There are 4 nested groupings, the coarsest first. Each group lies inside one group of the grouping before and may be the whole of it. The rows also spread widely along 12 directions, which tell nothing about the answers.
(in the rows, 128 means zero)
Known rows, each followed by its group in each grouping:
[ 66  82 150 204 118 139  91 132  87 101 161 159 145 120  91 146 145 147
 122 103] | gomud J821 Vum J216
[ 72 140 152 125 113 138  96  97 117 132 157 101 137 108 101 148  93 100
 124 120] | mup J471 fodil J217
[ 80 120 191  85 130 103 145 111 126 127 152  90 111 132 126 150 111  99
 102 152] | ger J259 fer J243
[170 155  87  72 144 126 157 187 103 138 129 101 142 147 142 115  73  58
 155 111] | sevab J947 vuvav J307
[ 59 108 142 154 143 127 145 103 181 106 125  88 118 130 111  85 140  85
 130 147] | gomud J646 meset J550
[116  86 143 162 132 158 131 201 141  67 151 128 171 100 137 119 114 136
 144 126] | gomud J911 bafet J410
[130  77 199 131 155 132 157 166 125  78 166 128 127 138 161 129 138 148
 108 132] | gomud J821 Vus J988
[142 115 127 116 142 111 157 170 103 125 135 141 112 151 129 128 121 110
 125 125] | gomud J646 zaneg J434
[178 155 153 119 137 178 132 111 143 149 144 178  99 108 163 126 123 145
  83 108] | ger J161 lubu J685
[172 119  94 112  66 120 109 145  90 124 141 186 166 124 114 192  92 137
 146 145] | gomud J646 kof J956
[110 167 111 126 111 133 115 118 105 121 134  89 123 120 118 145 168 151
 120 149] | mup J538 makik J75
[163 121 125 136  88 142  85 126  66  97 181 161 174 139 144 173 116 139
 154 109] | ger J259 fer J135
[102  88 111 129 129  91 191 152  98  92 120 105  95 129 124 127 174 151
 123 209] | mup J538 makik J444
[160 117 129 129 103 192 161 136 115 143 130 130 172 123 107 118  80 135
  74 114] | gomud J646 zaneg J241
[140 104 121 152 120 126 123 223 140 105 125 218 122 115 112 162 129 150
 134 137] | gomud J821 Dap J755
[111 107 171 116 103 100 107  23 122 109 169 123 146 188 133 143 122  90
 136 132] | gomud J821 Dap J806
[133  75 120 168 136 120 140 236 133  82 109 116 176 130 108 110 139 157
 148 124] | gomud J821 Vus J783
[ 90 125 153 150 103 195 136  86  90 113 172 130 126  68 133 149 130 163
  78 147] | gomud J911 vufa J201
[139 175  73 125 104 119 120  69 160 137 101 129  96 103 147 117 186 142
 145 182] | ger J161 zes J877
[ 88 157  99 144 154 150 157 141  97 101 142  83  97 145 129  95 178 100
 127 144] | sevab J947 vuvav J585
[ 82 152 113 140 130 113 105 194  86 104 142  86 137 124 108 151 148 116
 149 120] | ger J161 Nepuv J518
[110  87 163 136 158 125 133 143  75  97 181  89 126  82 176 130 117 135
 144 113] | gomud J646 meset J759
[144 101 140 115 117  93  95 132 140  92 146 141 153 138 163 137 119 123
 184 144] | sevab J279 liki J845
[116 168 185 115 121 210  95 143 180  96 172 138 147 101 153 145 110 117
 107 121] | sevab J947 duz J255
[167 156 116 116 177 137 139 146 103 134 139 114  95 137 177  89 145 121
 138  98] | sevab J279 ruram J722
[104 128 111 137 107 167 124 121 151 166 111 168 127  62 103 123  74 116
 109 131] | sevab J279 fizan J128
[113 170  99  89  94 104 109  45 131 183  93  85 116 100 116 131 131 129
 126 159] | sevab J947 duz J260
[163 116  83 141 114 163 173  96 134 146 104 142 120  80 141  96 130 161
 103 159] | gomud J646 kof J324
[109 139 133 132  95 153 105 143  85 125 148 147 148 134  97 166 122 143
 104 130] | sevab J279 liki J544
[115 137 137 108  87 169 154 112 148 135 135 200 114 160  88 155 104  96
  72 171] | sevab J279 ruram J871
[156 129 135  79 113  74 102 128 133 112 144 162 115 142 168 165 125 117
 176 161] | sevab J279 liki J845
[125  85 162 172 153 141 121  88 111  98 178 172  84  84 188 121 155 157
 139 125] | gomud J646 meset J759
[105  93 141 113 113 119 153 141 116 177 107 154 121  97  71 146  51 115
  90 133] | mup J471 fodil J217
[135  98  98 142 148 103 138 140  55 141 121  51 154  94 140  98 118 150
 149  98] | gomud J646 kof J324
[116 129 139 109 107 137 119 121 151  88 131  53 175 106 155 120 141 149
 142 173] | sevab J279 fizan J128
[186 142  93 110 103 125 105 105 101 192  78  97 169 104 119 113 101 171
 125  99] | sevab J947 duz J255
[ 90  93 174 119 101  63  99  77 141 159 103 122 123 109  95 160 122 159
 115 149] | gomud J646 kof J956
[136  96 114 177 114  83  97 165 109  93 105 133 151 159 108 136 203 196
 151 136] | gomud J821 Vum J216
[ 96  82 113 160 130 151 153 155 133 132 132 167 108  31 126 123  87 126
 128 146] | gomud J646 meset J759
[120 156 116 146 138 154 102  58 181 137 115 100 123 106 151  69 147 121
 141 124] | sevab J279 ruram J722
[141 121 113 117 114 148 156 113 194 155 102 189 100  61 133 123  99 131
 108 168] | gomud J821 Dap J755
[130  77 154 178 159 183 147 159 116  90 179 165 135 112 154  99 101 112
 126  88] | gomud J646 meset J550
[126 142 171 159 140 177  72 113 135 106 166 107 147  84 159 120 134 168
 132  87] | mup J471 fodil J217
[ 81 103  97 112 116 124 182  80 176 139 115 111 133 120 101  88  72  33
 129 166] | gomud J821 Vum J216
[128 110 191 132 174 155 154 142 157  98 161 149  82  99 184 115 151 150
 100 133] | gomud J821 Dap J755
[109  92 188 140 168 136 165 194 124  76 163 131 117 180 132 121 139 110
 102 119] | gomud J646 kof J324
[108 142 157 112 118  65  88  94 158 118 103  93 121 178 122 132 190 153
 143 161] | sevab J279 liki J544

New rows. What belongs after each?
[106 112 151 110  76 173 157 106 132 120 152 151 150 111  97 167  83 120
  74 177] | mup J538 makik J75
[126 141 150 142 152 178 141 149 111 109 166 119 111 113 152 121 147 137
 101 109] | gomud J646 meset J550
[120 114 124 154 105 148 104 133 100  79 165 106 164  77 157 150 158 175
 146 148] | gomud J821 Vum J216
[193 128 113 119 105 150 113  64 107 146 140 133 161 109 163 119 100 148
 133 102] | gomud J911 bafet J410
[177  58 190 112 111  99 138  80 112 127 143 183 136 158 150 147  97 152
 111 128] | gomud J911 vufa J201
[ 97 114 108 138 103  96  84 121 161 171  86 155 149 110  76 124  71  95
 155 113] | sevab J279 fizan J128
[168 115 153 144 111 159  80  88 130 106 157 153 160 101 181 128 128 173
 146 114] | sevab J279 fizan J128
[138  80  77  95  99  79 184 179 109  99 118 114 161 147 116 133  88  81
 166 188] | gomud J646 zaneg J434
[136 198 118 112 113 178 104  63 122 143 159 152  91 112 155 141 150 126
 107 138] | sevab J279 ruram J722
[130 128 110 105 101  74 112 112 139 150  90  88 135  98 119 141 135 154
 146 160] | gomud J646 meset J759
[141 110 103 104 135  48 120 145 104 191  78 103 121  98 110 128  96 137
 151 108] | gomud J646 kof J324
[141  86 111 115 108  43  97 121 109 165  93 141 123  50 137 154 103 173
 177 141] | gomud J911 vufa J201
[146 151 128 133 145 159 129  86 141 118 172 194  64  98 187 127 146 115
 132 133] | gomud J646 kof J324
[149 164 100 161 159 129  98 141  94 161 127 162  77 121 133 118 161 141
 135  69] | gomud J646 meset J759
[161 146  91 130 131 152 118 156 125 144 138 168 122  82 146 129  93 112
 148 100] | gomud J646 kof J324
[ 83  98 120 151 132  87 128 196 128  97 124 136 138 177  80 132 124  80
 155 126] | gomud J646 kof J324
[177 109 152 131 146 150 121 149 107 120 148 113 145  69 187 124 122 188
 128 102] | gomud J646 kof J324
[121 164 172 137 131 184  83 140 109 132 172 121 148 107 132 147 109 131
  96  68] | ger J161 lubu J685
[188 110 141 114 132 111 133 131 118 106 132 148 137 188 159 116 145 146
 138 132] | sevab J279 liki J544
[159  73 148  88  85 118 172 103  87 147 133 153 145 116 124 169  74 150
  85 167] | gomud J646 kof J324
[102 142 179 117 112 164  88 135 155 110 167 142 164 146 115 152  81  76
 125 102] | sevab J947 vuvav J585
[144 136  78  96 117 119 144 108 174 155  85 107 136  85 142  89  90 100
 156 160] | sevab J279 fizan J128
[128 174  93 122 134 129 111 183 145 153  93  82 142 103 105 116 124 127
 133 102] | gomud J646 kof J324
[ 78  86 127 130 114  58 134  41 108 150 123 131  94 133 106 131 122 100
 142 158] | gomud J646 kof J956
[ 83 106 138 137 118 101 119  79  71 153 151 134 103 105 112 149 114 120
 121 124] | gomud J646 zaneg J434
[123 187 130 128 170 150 109 161  95 149 159 137  78 108 150 132 133 102
 122  70] | ger J161 Nepuv J518
[150 139 114 132 129 110 115 174  84 164 120 190  89 109 114 170 145 167
 110 109] | gomud J821 Vum J216
[ 92 120 120 119 142 104 111 217  84  96 156  94 159 132 122 139  93  81
 178 109] | sevab J279 liki J544
[110 116 151 163 124 114  84  80 139 109 132  93 145 116 142 109 169 163
 150 123] | ger J259 fer J243
[112  76 137 149 108 104 111  79 119 129 132 142 153 144  99 121  86 107
 147 122] | mup J471 fodil J217
[165 156 182 101 121 135  74 100 152 181 135 173 132 130 129 154  77 119
 101  65] | ger J161 lubu J685
[191 103 121  69 123 120 203 156  83 110 150 117 138 162 163 133  98 107
 117 161] | gomud J646 zaneg J434
[133  76 157 115  90 149 172 156 115  91 124 109 184 153 105 142 114 155
  86 183] | sevab J947 vuvav J307
[224 139 119 105 107 143 128 155 163 120 113 169 170 180 138 129 116 137
 127 114] | gomud J821 Dap J806
[124 179 102  99 134 154 152 167 135 143 122  91 124 119 114 122 111  93
 109 123] | gomud J646 kof J956
[124 113  94 196 130 191 148  90 123 141 122 175  98  54 133  93 155 180
  94 134] | gomud J821 Dap J755
[142  83  47 153 126  77 141 107 124 154  82 121 143 104 117  75 103 103
 189 124] | gomud J821 Vus J783
[124  91 169 144 168 157 181 130 119 102 142  64 144 158 141  71 130 124
  92 108] | gomud J646 kof J956
[142 149  91 151 144 122 129 133 149 133  77  98 105 120 135  79 202 182
 129 151] | sevab J279 ruram J722
[206 163 100 123 127 149 126 142 169 101 120 121 148 167 163  99 167 138
 148 125] | gomud J646 meset J550
[159  88 135 111 123  27  74 113 131 128 114 105 163 132 156 136 122 139
 203 113] | gomud J821 Vum J216
[162 108 163  99 141 150 169 176 140 143 127 184  99 102 146 138  94 138
  87 141] | sevab J947 vuvav J585
[139  93 100 160 153 109 120 139  68 121 143 110 137  92 159 104 126 144
 171  94] | gomud J821 Dap J755
[215 134 119  95 118 155 146  96  86 155 149 204 104 128 171 145 101 135
 110 124] | sevab J947 vuvav J307
[134  84  57 145 106  71 167  95  94 108 103 137 111 135 129 108 165 137
 169 194] | gomud J911 vufa J201
[162 166 114  86 134 100 122 153 176 146 110 147  98 128 145 134 126 103
 149 134] | gomud J646 meset J550
[148  78 134 161  91 131 119  97 119 140 124 209 126 105 114 152 121 173
 110 141] | gomud J646 meset J759
[145 106 168  97 147 114 137 140 148 112 133  48 170 111 169 100  97 121
 139 121] | ger J161 lubu J685
[ 78 121 102 130  86 126 127  83  93 142 136 157 115 113  93 155 113 110
 121 171] | sevab J279 liki J845
[173 128 152 104 107 142 135  90 155  98 158 168 127 151 170 141 133 121
 120 161] | ger J161 lubu J685
[113 139 155 115  98 159 126  70 240 151  95 163 123 116 107 113 107 107
  94 166] | sevab J947 vuvav J585
[129  96 105 170 129 151 150  69  99 117 126 111 132 127 141  75 159 155
 120 147] | sevab J279 ruram J722
[163 158 128 131 138 175 145 173 125 112 145 132 140 186 121 112 133 106
 102  94] | gomud J646 zaneg J241
[124 163  81 136 167  88 129 169 147 157  80  96  82 121 119  89 171 122
 152 113] | gomud J646 meset J550
[164 133 100 118 131  95 120 206 145 114  88 120 149 159 126 115 145 140
 161 134] | sevab J279 fizan J128
[102 154 109  94 130 135 150 135 138 138 126  69 151 137 105 103  71  45
 132 112] | gomud J911 vufa J201
[143 131  85 115 124 142 183 120 126 135  98  55 150 124 125  83 127 126
 111 153] | gomud J646 kof J324
[139 108  82 118 138 115 194 125 130 159  85  96 127 138 107  75  99  93
 116 138] | gomud J646 kof J324
[132 163 123  90 141 128 174 147 148 150 117 144  85 176 104 125 118  73
  91 135] | gomud J646 kof J956
[129 143 134 115 140 141 147 144 128 127 114  88 113 110 143 111 162 166
 100 157] | sevab J279 ruram J722
[178 143 100 157 102 175  77 102  70 118 168 163 168 129 152 137 122 140
 155  84] | sevab J947 vuvav J585
[175  87 122 145 167 136 173 221 159 108  99 120 137 108 153  78 127 154
 132 122] | gomud J646 meset J759
[145 144 114 139 131 119 102 110 111 194 102 154 106 103 108 128 115 148
 111  81] | gomud J646 kof J324
[126 155  71 104 125 101 116 108 109 159 141 139  99  95 140 136  92  63
 177 120] | gomud J646 meset J550
[123 137 145 120 113 186 164 144 177 140 102 149 125 112 102 117 119 148
  60 163] | sevab J279 liki J544
[ 87  94 156 143 123 105  93 156 120 127 133 101 178 124  92 139  89 112
 138  89] | gomud J821 Vum J216
[114  98 157 139 160  87 133 103 141 142 108 100  97 111 143  98 152 154
 125 125] | gomud J646 kof J324
[174 178 127  94  97 140  94  81 161 181  95 120 141  92 131 136 114 165
 106 114] | gomud J911 vufa J201
[150 119  89 129 112  76 110 116  89 109 134 116 153 185 126 130 145 105
 182 120] | gomud J821 Vus J783
[139 139 121 134 108 136 104 122 170 177  89 146 156 130  79 118  91 117
 111  88] | gomud J821 Vus J783
[170 128 113 125 146 131 144 126  60 131 167 171  83 118 171 142 134 135
 131 112] | gomud J646 kof J956
[121  62 177 166 164 104 114 157  95 104 152 123 138 129 146 115 125 149
 144  83] | gomud J646 kof J324
[176 124 171  91 103 147 158 118 122  91 168 172 121 175 157 172 144 145
  88 169] | gomud J646 kof J956
[108 140  87 164 101 168 129 147 129 125 105 137 160 167  65 107 134 117
 109 129] | sevab J279 liki J845
[123  82  91 167 145 110 131 144  76 101 131  98 146 105 147  92 137 134
 180 127] | sevab J947 vuvav J307
[180 151 102 104 101 145 144  92 137 153 104 104 147 134 131 115 130 145
 105 139] | gomud J646 meset J550
[148 132 137 104 141 100 122  75 144 211  79 144  83  90 132 106 107 146
 109 114] | sevab J947 duz J255
[152 152  85 128  69 160 125  42 103 107 164 173 131 152 138 150 148 113
 132 170] | ger J259 fer J135
[166 166  76  79 130  88 123  83  95 166 129  86 128 145 147 116  95  68
 170 100] | gomud J646 kof J956
[141 187 114 144 134 188 139 172 183 110 106 115 120 117 131 102 185 158
  94 143] | ger J161 Nepuv J518
[134 173 162 114 158 118 104 125 147 112 131  99  95 169 162 114 196 146
 127 123] | sevab J279 fizan J128
[130 142 156  88 146 104 134 129 106 152 112  57 130 152 129 115 127 129
 111 114] | sevab J947 duz J255
[174 147 123  77 122 167 180 167 116 139 134 168 107 130 145 143  99 119
  84 154] | sevab J279 fizan J128
[ 80 158 109  95 152 124 167 123 132 144 118  68  87 100 133  97 129  90
 120 163] | sevab J279 liki J544
[115 186  42 151 125 116  97 112  87 190 121 200  58 114  90 142 131  81
 149  93] | gomud J646 meset J759
[111 138 115 169 120 172 123  65 152 150 126 167  85  55 137 109 153 160
 103 142] | gomud J646 zaneg J434
[156 114  81 127  79  89  96  88  88 136 126 135 159 111 131 150 120 144
 173 141] | gomud J646 zaneg J434
[162 114 116  97 129  77 136 128 137 137 110 104 158 207 114 106  91  64
 158 104] | gomud J646 meset J759
[129 129  98 170 156 112  96 161 102 105 129  79 137  83 165  96 166 157
 183 100] | ger J161 Nepuv J518
[152 125 173  76 128 110 142  61 157 137 137  94 126 128 172 117 108 112
 116 146] | ger J161 lubu J685
[ 78 155 128 129 151 182 169 120 152 139 129 116  89 111 112  91 120  77
  87 141] | sevab J947 vuvav J307
[156 113  84 166 113 130  98 122 135 146 118 214 104  50 141 134 118 163
 162 130] | mup J538 makik J444
[142 123 132 129 132 109 117 137 100 131 112  97 146 165 121 114 145 146
 129 110] | sevab J947 duz J260
[139 139  72 138 128  94 112 161  51 157 122 161  83  84 119 157 138 159
 154 126] | mup J471 fodil J217
[130 128  81 127 141  91 110 155 168 135 102 115 149 116 125  93  91  73
 193 104] | gomud J821 Dap J755
[182 170 104 135 125 180 112 110 136 134 147 173 119 114 160 124 131 132
 125 102] | gomud J646 kof J324
[100  93 145 158 150 160 165 140 130  98 148 114 142 144 120  90 114  98
 112 114] | gomud J821 Dap J806
[131  92  95 110 130  89 190 180  83  92 138 127 112 147 133 138 130 104
 146 179] | gomud J646 kof J956
